There are 9 hidden switches. A switch that is on adds its own fixed numbers to the row, and there is some noise. The rows also spread widely along 9 directions, which tell nothing about the answers.
Some rows, each with its switches (1 for on, 0 for off) after it:
[  0  -2  22 -19 -15  -1   5  13   6   4  -2  16  -7  -3 -11  -8   8  -8
 -10  -5   6 -12  -6 -13  -9   7   0   1   7   0]  0 1 0 0 1 0 1 0 1
[ -6   0  -3  28 -13   3 -11 -14  -5 -22  19  14   4  28   7   3  13   3
   7  12  13  11 -14  -7 -16  17   5  21  -8  -2]  1 0 1 0 1 0 1 0 0
[-21   6 -14  -6   3   7  -9   0   9   5 -18   8  -4  -3   4   1  10  -4
   1  10   5   4   5  -7   6  12  12   7 -13 -20]  1 0 1 1 0 1 1 0 0
[  2   4   1 -13   2  -3   1  -1   1   5 -14   3  -4  -2  -2 -10  -8  -1
   9  -1  -6  -8  -5  -3   7  -1   6  -6  -7  -1]  0 1 1 1 0 0 1 0 0
[ -4   7 -16  -2   4 -19  -6  -7  16   5 -13  -5  11  -7   3 -25   2 -12
   2   4   0 -12  -2  -3   9   8   7   1   0   2]  1 0 1 1 0 0 0 0 0
[  2  -2  -1  15  -6 -15 -11  -8   6 -11   3  13  11  13   0 -18   3   3
   6   8  11  -6 -10  -1  -6  15  14  14  11   6]  0 0 1 1 0 1 0 0 0
[  1  -7   3   1  -4   5  -4  -1   4   9  -3   2 -12   6   3 -13   8  -5
   2   2   1   1  -2  -6  -9   0   1   3  -7   2]  1 0 0 0 1 0 0 0 0
[  4   2   6 -20  -5  -2   1  -6   6  -5 -17  19  -5   4   3  -6   6   3
 -13  11  -3  -3   0   1  -1  11  15   9   7  -3]  1 0 0 1 1 1 1 0 1
[-13   3   7 -30   0   1   0   8  11  17 -22   9  -8 -18  -4  -2  11  -4
 -22   3  -3   0   9  -8   8   9   9  -2  -3 -11]  0 0 1 1 1 0 1 0 0
[  2   4 -10  12  -3 -10 -13 -14  -1  -4   1  -4   4  14   7 -11   8  -8
  12   7  -4   6 -14  -6   1   4   1   3 -25   4]  1 1 1 1 0 1 1 0 0
[  7  -5  19 -27  -6   2   6  -3   4  -3 -20  16 -15   1   3  -6   4   1
 -16   3  -7  -4   4   4  -9   5   8   2  12   4]  1 0 0 1 1 0 1 0 0
[  4   0   1   8  -8 -21 -10 -19 -13   5  -4  -9   5   0   2 -13   1  -4
  -2   4 -12   7  -6 -17   1  -3   4   4 -23  12]  1 0 0 1 1 0 0 1 0
[ -1   6   1  -4  -7 -12 -10 -11  -2  -1  -7   5   5  -4   2  -1  10   1
 -13   7  -8   6  -1 -14   4  11   8   7  -7  -4]  1 0 1 0 0 1 1 0 1
[ -1  -4   0  -5  -2   8  -2  -5  -2   3  -7   5  -7   7   3  -4  -2   2
   4   4   1   2  -4  -6   1   0   7   0 -12  -3]  1 0 0 1 1 0 1 0 0
[ -1  -3   1   4  -7  -3  -7 -12  -4  -9  -7   6   0   6   2  -9  -4   3
   5   5   2  -2  -2  -5  -4   5  11   6  -1   0]  1 0 0 1 0 0 1 0 0
[  4   8  -2 -25   0   0  12   0   4  -4 -11  12   3   3   0  -3  -6   1
  -3   3   0  -9  -8  -3   8   8  11  -2   2  -3]  1 0 1 1 1 1 1 0 0
[ -3   1   1  -3  -6  -1  -2  -2  -1 -10   5  16  15   6  -2   7   2   7
 -10  10   8   1  -6  -8   6  17  13   9   3 -11]  1 0 0 1 0 1 0 0 1
[  9   9   5 -12  -3   0   9  -6  -6 -15   0   9   3  12   2  10  -1  -2
  -2   4  -4   2 -12   4  -1   7   4  -3   0  -2]  0 0 1 1 0 1 1 0 1
[ 10   4  11 -13 -10 -13  14  -5  -8 -14   0   4   3   6  -5 -15 -10  -9
   7  -7   1 -18 -12  -7 -13   2   5  -1  11  11]  1 0 1 1 0 1 0 0 0
[-6  8 -5 -2 -3 -5  5 -8 -3 -8 -1  3  6  6  2 -1  2 -5  0  6  2 -1 -6 -6
  0 10  6  7 -5 -3]  1 0 1 1 1 0 0 0 0
[ -3 -13  12   4 -12   8 -15  -3 -10   9   2  11  -9   7  -2   1   7  12
  -5   6   3  15  -3 -25  -4   4  10  10 -20  -9]  1 0 0 0 1 1 1 0 1
[ -5  -3  17 -24  -8   3   2   4  -2   1 -13  14  -9  -6  -3   1   4   0
 -12   0   1   0   2 -11  -5   8  10   2   3  -8]  1 0 1 1 0 1 1 0 0

New rows, each followed by its switches (1 for on, 0 for off):
[ 1 -6  0  4 -1  6 -8 -2  3 -2 -7 17 -3  8  3 -6 -6 17  7 10  2 -4  0 -3
  3  7 14 10  4 -7]  1 1 0 0 0 0 0 0 0
[ -1 -12  15  15 -17  -5 -13  -2   1  -7  18  15   2  19  -2 -10  21  -4
  -2   9  14   6 -15 -13 -17  14   2  17  -8   5]  1 1 0 1 1 1 0 0 0
[ -8   4   7 -23  -7  -6   3   5   8   0 -18  16  -3  -7  -5 -14   2  -5
  -2   1   4 -16  -2 -10  -1  10  11   3   6  -7]  1 1 1 1 0 1 1 0 0
[  2   3   2 -10  -6 -14   0 -11  -6  -1  -8   5  10  -5  -2  -4  -5   5
 -12   7  -5  -3  -1 -13   9   9  12   6  -2  -1]  1 0 0 1 1 0 0 0 1
[-13 -11   5 -11  -3  14 -12   5   1  18  -9  13  -5  -4  -2   5   7  12
 -12   8   6  13   5 -20  11   8  15   4 -18 -19]  1 0 0 1 1 1 1 0 0
[-8  2 -6 -1 -3  5 -1 -6  0 -7 -5  6  3  4  3  5 -1  0  1  6  3  3 -2 -3
  4  8  7  2 -6 -9]  1 0 0 1 0 0 1 0 0
[ 10  -1   8 -21   4   9   4   4   5   6  -8   7  -8   6   4   0   2  -1
  -3   0  -6   4  -7   7   2   0   2 -10  -2  -1]  0 0 1 1 0 1 1 0 0
[ 13   8   1  10  -8 -11   3 -12 -10 -17  15  11  15  19  -1   0  -9   9
  10   8   2  -5 -19  -6   1  10   7  10  -2   4]  0 1 1 0 1 0 0 0 1
[ -2   8 -10  -8   3   2   0  -2  13   1 -12   3  -6   7   7  -4  15 -13
  -3   8   0   4  -4  10  -1   7   1   1  -8   0]  0 0 0 1 1 1 1 0 0
[ -4   8  -3 -17  -4  -2   6   3   8  -3  -4   8   4   3  -2  -8   7 -13
  -4   2   6  -7 -10  -7  -1  11   5   1  -3  -3]  1 0 1 1 1 1 1 0 0
[ -4   0  -2  17  -8 -11  -9 -14  -5 -12  -2  11   3  12   1  -8   1   3
   7  10   7   1  -6  -6  -6  10  13  19  -4   4]  0 0 0 1 1 0 0 1 0
[  2   6 -18  -2   9   8   1  -2  13  -4  -5   9   4  15  10   2   5  -5
   7  13  -3   3 -11  12  12   7  -1   1 -13  -6]  1 1 0 1 0 0 0 1 0
[-13  13  -5  -3  -8  -2  10  -5  -2 -16  -6   5  -2   4  -2   1   3 -16
   4   2   9  -9  -3  -1 -11  10   3   7   0  -2]  0 0 0 1 1 0 1 0 0
[ -4   4   5   1 -12 -17  -6  -9  -3 -14  -8  14   8   0  -7  -9  -2   3
  -2   5   9 -11  -3 -12  -4  14  17  13  11   0]  0 0 0 1 0 1 1 0 1
[ 12   2  -4   2   6   5   4 -10  -9 -11   0   9   4  19   6   8 -13  12
  13   7  -6   6 -12   7   6   0   8   0  -6  -1]  0 0 1 1 0 0 0 1 0
[ -8   3   6  -7  -8  -4   0  -9 -12  -3 -14   8 -12   0  -1  -6   2   0
   1   6   0  -1   4 -13 -10   4  14  14  -6  -3]  1 0 1 1 1 1 0 0 0
[  0   3   8  -8  -8   6  13   0  -4 -18   9  19   4  18  -2   8   0  -2
   0   4   8   0 -15  -4  -8  11   4   9   3  -2]  1 0 1 1 1 0 0 1 0
[  0  -4   2  12 -12  -2  -7 -10   5 -14   8  12   0  22   2 -15   8  -5
   8   7  13  -3 -15  -5 -13  11   6  11  -1   5]  1 0 0 1 1 0 1 0 1
[-12   2   2  -2  -4  -6  -7   2   6   5 -12   8  -3  -6  -5 -13   4  -5
   4   4   6  -9   0  -9  -1   8   9   7  -1  -6]  0 1 1 1 0 0 0 0 0
[ 3  0  4 -2 -4 -5 -1 -9  2 -9  2  3  5  8  5 -2  8 -5 -7  7 -3  4 -7  1
 -4  9  1  2  0  3]  1 0 1 1 0 0 0 0 0
[ -5  -6  -1   3   0  11 -13   3  25  -4  -5  28  -7  22   7 -12  15   0
   8  13  11   2 -12   6  -2  15   8  12   1  -8]  1 1 1 1 0 0 1 1 0
[ -9   0 -21  32  -2   1 -13  -9   8 -11   7   1   6  22   3 -16  -1  -8
  30   5  20  -4 -16   1  -6   7   4   7  -9   0]  0 0 0 1 0 0 1 0 0
[-15   9   5 -19  -8   6  11   4  -5  -8  -3   8   3  -5  -6  12   2 -10
  -7  -1   4  -2  -2 -14  -1  11   2  -1  -5 -17]  1 0 1 1 0 0 1 0 1
[  4   3   2   3  -7   2   2 -14  -7 -11  -6   5 -15  16   8  -5   3  -4
   8   3  -5   2  -6   0 -16   0   3   7  -6   5]  1 0 1 0 1 0 1 0 0
[ 16   4   1   4  -4 -11  -4 -19 -11  -8   1   1   5  16   6   0   1   4
  -3   9  -9  10 -12  -1   2   3   6   3 -13   9]  0 0 0 1 1 1 1 0 1
[  5 -10   3   7  -4  18  -2   2   2  -7  12  12  -3  24   1  -2  -4   3
  18   3  10   3 -17  -3  -4   3   0  -2 -10  -5]  1 1 0 1 0 0 1 0 0
[ -1  -6  11 -17  -5   7  -1  -3  -4   6 -17  13 -13   1   0  -3  -3   7
  -6   5  -3   1   2  -9   1   2  13   4  -5  -8]  1 0 0 1 1 0 1 0 1
[  0  -5  14 -13  -8   4   0   4   4  -3   2  24  -1  12  -1   1  12   2
 -11   9   5   6 -11 -10  -4  14   9  11  -1  -6]  1 0 1 1 1 1 0 1 1
[ 10   4   4 -12  -1 -13   1  -4  -3   2 -12   2   1  -4  -1 -10  -4   1
  -1   3  -9  -6  -3   0   5   0   7  -2  -2   6]  0 1 0 1 0 1 0 0 0
[  5  10   2  -8  -5  -6   6   3   4  -4   2   8   1   7  -2  -6   7  -8
   0   3   1  -6 -12   0  -5   8   0   4  -2   4]  0 1 1 0 1 1 0 0 0
[ -9   9 -10   6  -7   6   5 -10  -6 -19  -2   9  -7  20   3  -4   1  -9
  21   5  12  -4 -10  -3 -15   7   7  12 -10  -4]  1 0 1 1 1 1 1 0 0
[-14   4   0  -9  -6   4  -1   1  11  -7  -4  19   0   7  -1  -2  11  -5
  -6   9  13  -3  -4  -8  -2  19  10  11   2 -13]  1 0 1 1 1 0 1 0 1
[  2  -7  11 -20  -1  -7  -4  10   8  20 -11   5   2 -16  -8 -15   0   1
 -11  -2   1  -7   2 -13   8   4  11  -6   5   0]  0 0 0 1 0 1 0 0 0
[ -2   9  -1 -21   0   3  12   5   6  -7  -9  15   0   3  -1  -1  -1  -5
   2   5   2 -12  -6   1   2  10   6   1   4  -8]  1 1 1 1 0 1 0 0 0
[ -8  -2   8 -14  -4   2  -1   0  -3   4 -12  16  -4  -2  -1   2   3   6
  -9   7  -2   5   2 -13   3   8  13   9  -6  -9]  1 0 1 1 1 0 0 1 0
[ -4   5   9  -4  -9 -13   1  -6   0 -13  -3  19   6   4  -3  -1   9   0
 -13   9   3  -1  -4  -5  -6  17  12  16   9   2]  0 0 1 1 1 0 0 1 0
[ -6   9   6   1 -10  10  10   3  -5 -22  10   9 -10  21  -3   8   8 -20
  18   0  12  -3 -18   0 -22   8  -7   3 -10  -5]  0 1 1 1 0 1 1 0 1
[ -8   3  -5   3  -3 -10 -16  -2  10  16  -3  -9   2  -9   0 -10  17 -14
  -7   0  -3   8  -4 -14   5   6  -2  -3 -18  -4]  0 0 1 0 0 0 1 0 1
[ -6  -8  -5  21  -4   0 -17  -8   0   2  15  -6  10  10   5   0  14  -3
  -1   8   4  19  -9 -10   2   8  -2   4 -22  -3]  1 0 0 1 0 0 0 0 0
[-2 -2 -5 -1 -3  6  0 -1  4 -1  0 10  1 10  1 -5 -2  3  5  3  6 -3 -7 -7
  0  6  6  3 -3 -3]  1 0 0 0 1 0 1 0 0
[  4   5  -1 -11  -2  -1   8  -3  -3   5 -11 -11 -10  -6   2  -8  -1 -16
   4  -6 -11  -5   0  -2  -6  -9  -7  -9  -7   6]  1 0 0 0 0 0 0 0 0
[ -3  10  10   0 -18 -13   9 -14 -21 -24   4   7   2   9  -4   0   0  -9
   3   3   5  -7  -9 -15 -19  10   7  16  -3   3]  1 0 1 1 1 1 0 0 1
[ 13 -10   3  -7   5  10  -8   3  10  20   2  -4  -4   8   6  -5   9   1
  -8   0  -9  14  -9   2   9  -4  -5 -13 -17   4]  0 0 0 0 1 0 1 0 0
[-21   1  -2   3  -8   5  -4  -3  -1  -3  -8   9 -11   4  -2  -8   8  -8
   9   5  14  -4   3 -11 -13  10  10  15  -6 -11]  1 0 1 1 1 0 0 0 0
[ -4   3   1  -1  -8 -12  -3 -11  -7  -4  -1   5  12  -1   0   3   5   1
 -13   8  -3   8  -4 -14   5  10   8  10 -11  -1]  1 0 0 1 1 0 0 1 0
[  8   2  -9 -10   8  10   1   5  19  10  -1   3  -2  11  10  -4  13  -7
  -3   9  -6   4 -10  10   9   4  -7  -6 -12  -1]  1 1 0 0 1 0 0 0 0
[ -1  -1   4  -4  -6   2  -6   3   9  12   4  -5  -4   2   2  -5  20 -21
  -5  -3  -5  12 -13 -12  -2   0 -13  -8 -22   0]  1 0 1 0 0 0 1 1 1
[-12  -8   4  -4  -6   4 -14  14  15  25  -4   0  -7  -9  -7 -12  14 -13
  -1  -5   5   5  -4 -20   3   1  -4  -6 -17  -7]  0 0 0 0 0 0 1 1 1
[ -6   1  -1   2  -4   1  -1  -4  -3 -10   0  14   6   7  -1  -1  -4   6
   8   8   6  -5  -6  -8   1  12  11   9  -2  -9]  1 1 1 1 0 0 0 0 0
[  0  -5  12  -3 -14  -3  -2  -4 -10  -4   0  14   0   4  -6  -3  -2  10
  -5   2   5  -1  -5 -20  -6   7  12   9   0   0]  1 0 0 0 1 1 1 0 0
[-12 -12   9  -1  -2  14 -16   6   6  15  -6   9 -15   2   1   0  16  -1
  -3   4   2  20  -1 -10  -1   3   3   1 -18 -11]  0 0 1 1 0 0 1 1 0
[  1  -5  -2  -6   4   5  -7   4  21   9  -8  10  -7   7   7 -12  12  -5
  -1   5  -1   2  -5   3   0   5   0   1  -1  -1]  1 0 1 0 0 0 0 1 0
[  4   7  -8   7  -4  -9   1  -8   0 -13   2  11  12  16   0  -7  -5   0
  10   6   8  -4 -17  -4   2   8  10   7  -5   4]  0 0 0 1 1 1 1 1 0
[  1   3   4  -1  -6  -7  -6  -7   4  -6   2  10   6   4   6   3  13   3
 -14  11  -7   7  -4  -3   0  14   2   9  -1  -2]  1 1 1 0 0 0 0 0 0
[ -1  -1   6 -12  -7  -1   0  -6   0  -2 -16  13 -10   3  -1 -12  -1   2
   3   5   0  -9   0  -5  -5   4  11   7  -1   0]  1 1 0 1 1 0 1 0 0
[ -8  12 -22 -15   8  -3   8   3  22  -3 -13  15  17  -1   0 -11  -7   0
  -1  10  11 -19  -4   4  18  19  16   5  14 -10]  1 0 0 1 1 0 0 0 0
[ 4 -6 10 -3 -8  1 -7 -4 -2 -7 -1 19  0 12  1  2  4  9 -2 10 -1  9 -9 -7
  1  8  9  8 -8 -3]  1 1 0 1 0 1 1 1 0
[  0  -4   1   7  -4  12   0  -1   2 -14  12  15  -1  25   4   0   3   0
  12   7  14   2 -14   2 -12  12   5   8   1  -5]  1 0 1 1 0 1 0 0 0
[-10  -3  12   1 -12   7  -4   0  -5  -5   3   7  -7   5  -4   7  11  -7
  -3   2   8   8  -3  -8 -12   8   1   4  -6  -8]  0 0 0 1 0 0 1 0 1
[  2  -4  19 -19 -10   8   5  12   4   6   9   4   0  -2  -6   3   9 -11
 -14  -8   0   4 -11 -16  -4   4  -8 -11  -4  -5]  1 0 1 0 0 0 1 0 1
[-28   5  -4   8  -8   8  -6   3   3  -1   2   4  -6   3  -2   4  21 -18
   3   4  17   8  -3 -13 -10  13   0  10 -19 -14]  0 0 1 1 1 0 1 0 0
[ -8  -6   7   4  -9  10  -6  -3   1  -8   2  11  -8  13   5   6  17  -9
  -3   5   4  14  -7  -3 -12   8  -2   7 -10  -5]  1 0 0 1 0 0 1 1 0
[  3  12  -3   0  -5   0   6 -10 -15 -12   6  -3  -2  15   2   9   5 -12
   7   3  -3   8 -16  -3  -7   2  -3  -1 -23   1]  0 0 1 1 1 1 1 0 1
[ 2  2  1  2 -9 -7 -1 -8 -4 -8 -1  1  6  1  1 -3 -2 -1 -1 -1 -2 -1 -5 -9
 -2  3  3  1 -1  2]  1 0 0 0 0 0 1 0 0
[ -1   9 -19 -13   8   3   6  -2  13  -1 -15   7   0   7   7  -9   2  -7
   6   9   3  -9  -3   9   6   8   9   4  -2  -4]  1 0 0 1 1 1 0 0 0
[ -7   8   4  -9  -9   0   2  -3   3 -11  -4  11  -1   2   2   7  11  -5
 -11   5  -2   3  -2  -5  -5  13   3   6   3  -9]  1 0 1 0 0 0 1 0 1
[  7   2   4  -2  -5   1   6  -4  -9  -7   4  -2   1   9   0   6  -2  -8
   4  -3  -4   7 -14  -3  -3  -3  -5  -8 -13   4]  0 0 0 1 0 0 1 1 0
[  0   1   5   4 -10 -14 -11 -14   1  -7  -5  12   1  10   3 -15   9  -1
  -1  10  -1   0  -7  -9  -5  11  10  13  -7   4]  1 1 1 1 1 0 1 0 0
[  2   0  17   2 -10  -2  -5  -4  -3  -9  12   7  -3  11   3   8  23 -10
 -12   7  -4  14  -9  -1 -12  11  -7   5  -8   1]  0 1 1 1 0 0 0 0 1
[  8  13 -14  -9   6   0   7  -1  21 -14  -1  15  11  16   9  -3   7  -4
  -2  11   2  -8 -12  15   4  17   5   4  14  -3]  1 0 1 0 0 1 0 0 1
[-14  -9  10  -1 -11   3 -15   2   1   8  -5  10  -5  -3  -6  -4  10   0
  -3   5   7   4   0 -21  -1   9   7   7 -15 -12]  1 1 0 1 0 0 1 0 1
